The first 4 rows are patterns. Each new row is the sum of 2 different patterns, raised or lowered, with some noise. Before adding, each is slid sideways (what falls off one end comes back at the other) and multiplied by a number that may be negative. Names go in the order of the patterns.
In the rows, 128 means zero.
Some rows, each with the names of its patterns after it:
[106 100 110 128 134 134 111 161 139 174 114 136 135  93 125 145  93 107
  98 133 105 176 104 114 133 130  77 130 108  97 106 138 121 124 113 130]
(1)
[108 131 124 112 150 128 123 133 143 103  88 100 158 157 132 156 136 125
 163 110 128  87 149 145 168  99 136 145 137 117 116 119 105 129 133 174]
(2)
[120 126  93 134 160 151 142 139 124 126 108 163 125 111 148 135 131 105
 141 103 156 126 161 135 140  84 126 152 112 124 124 144 107 146 149 114]
(3)
[150 175 139 110 105 168 142 102 109 116 141 155 133 137 112 134 102 162
 137 111 137 152 156 149 128 140 143 133  97 151 138 117 147 120 123 123]
(0)

New rows, each followed by the names of its patterns:
[121 129 131  93  65 107 147 137 136 150 126 103 159  86 133  75 157 140
 165  65 126 148 116 105 103 118  84 129 135 156  94 119  94 104 160 131]
(2) (3)
[185 130 108 106 137 137 198 131 143 135 148  89 172 135 107 135 169 161
 157 132 153 139 128 105 162 155 140 144 157 149 170 151 185 155 104 124]
(1) (0)
[ 68 155 114 104 109 170  96 146 158 123  98 118  90 133 137 152 151 138
 111 107  92 155  82  92  88 131 109  91 155  97 120 143 159 146 119 100]
(1) (3)
[ 95 127  82 181  81  85 133 125  77 153  94  60  75 112 101 118 106 139
  64  96 117  96 114 118 126 135 149 132 108  92 116  76 157 136  64 114]
(1) (3)
[120 128 110 146  90 129 152 141  81 109 127 119 117 117 148 156 132 104
 147  90 136 127 173 112  70 137 156 159  82 135 145 137 154 127 108 154]
(3) (0)
[149 200 141 132 155 166 147 176 159 139 148 173 135 164 173 138 123 150
 147 149 155 161 161 118 151 171 148 159 148 195 156 204 129 167 139 133]
(1) (3)
[149 162 114 162 186 172 160 179 177 169 121 170 152 125 169 162 138 143
 166 157 168 144 161 180 162 110 150 182 148 158 167 168 134 147 185 141]
(2) (3)
[145 127 102 127 134 170 106 112 163 148 144 109 124 115 145 142 149 155
 118 103 143 143 109 113 117 142 112 134 142 143 113 128 121 125 159 152]
(3) (0)
[150 136 119 141 123 102 161 137  88 107 104 155 133 139 127 156 121 187
 115 137  48 144 163 146  94 131 155 114 132 134 102  95 124  94 173 136]
(2) (3)
[159  92  83 123 133 129 158 130  85  92  65 125 118 124 147  64 121 135
  92  99 134 171 128 115  65 114  62 105 110 127 133  93 166 103 107  68]
(2) (3)
[152 145 121 167 160 105 107 130 188 180 144 176 159 141 158 136 146  93
 173 153 178 111 164 187 156 122 115 158 129 127 133 176 131 162 140 132]
(2) (0)
[130 135 126 132 128 116 149  89  89  74 143 143 130  84 137 140 130 100
  91 106  92 127 116 170  81 115 121  97 122 102 101 122 121  84  78 108]
(2) (0)
[135 141 124 144 175 111 158 159 166 145 144 130 159 116 133 160 177 133
 151 186 166 157 112 149 148 149 175 133 169 134 143 153 164 164 153 119]
(2) (0)
[ 62  92  93 127 113  83 111 111 125 119  97  53 145 122 116 117 116 130
 129 133  79 123  74 118 123 104 116  82 131 154 113  74 111 184 148  54]
(2) (0)
[137 116 119 146 110 112 159 127  92 131 120 126  94 137 114 143 109 131
 114 134  54 103  95 109 101 103 151  98 111 153 118 130 106 104  80 151]
(1) (3)
[ 84 102  99 124 120 101 128  96 144 109 132  93  74 123 139  90  85  70
 113  88 161  87 115  97 108  77 108  82  67  80 119  98 100  95 129  80]
(1) (0)
[110 100 120 162 163 118 165 133 176  98 159  97 149 154 131 133 125 164
 122 186 135 168 101 168  91 141 178 101 136 137 147 103 179 199 152 104]
(2) (3)
[155 160 156 158 121 176 163 179 132 170 188 165 136 133 168 145 139 148
 176 148 171 156 148 161 158 135 172 168 127 134 149 187 184 154 178 166]
(2) (0)
[134 139 132 169 165 164 134 137 181 152 162 145 148  99 150 169 176 129
 148 157 119 181 163 136 147 159 103 122 151 189 180 159 169 153 131 202]
(2) (3)
[114 138 106 139 145 184 107 138 156 132 138 136 139 109 108 134 180 144
 114 126 148 165 146 126 122 143 120 127 119 173 132 135 169 136 123 141]
(2) (0)
[ 80  61 108 127 103 121 122  93 107  70  88  54 116 111 141  52 104 121
  93  80  86 102  71 113  85 132  62  95  88 110 117  82 102 102 110  69]
(2) (3)
[175 138 160 149 160  90 109 136 151 160 139 173 126 150 181 119 136 105
 129 155 193 133 155 162 143 130 115 157 119 128 157 181 127 125 148 109]
(2) (3)
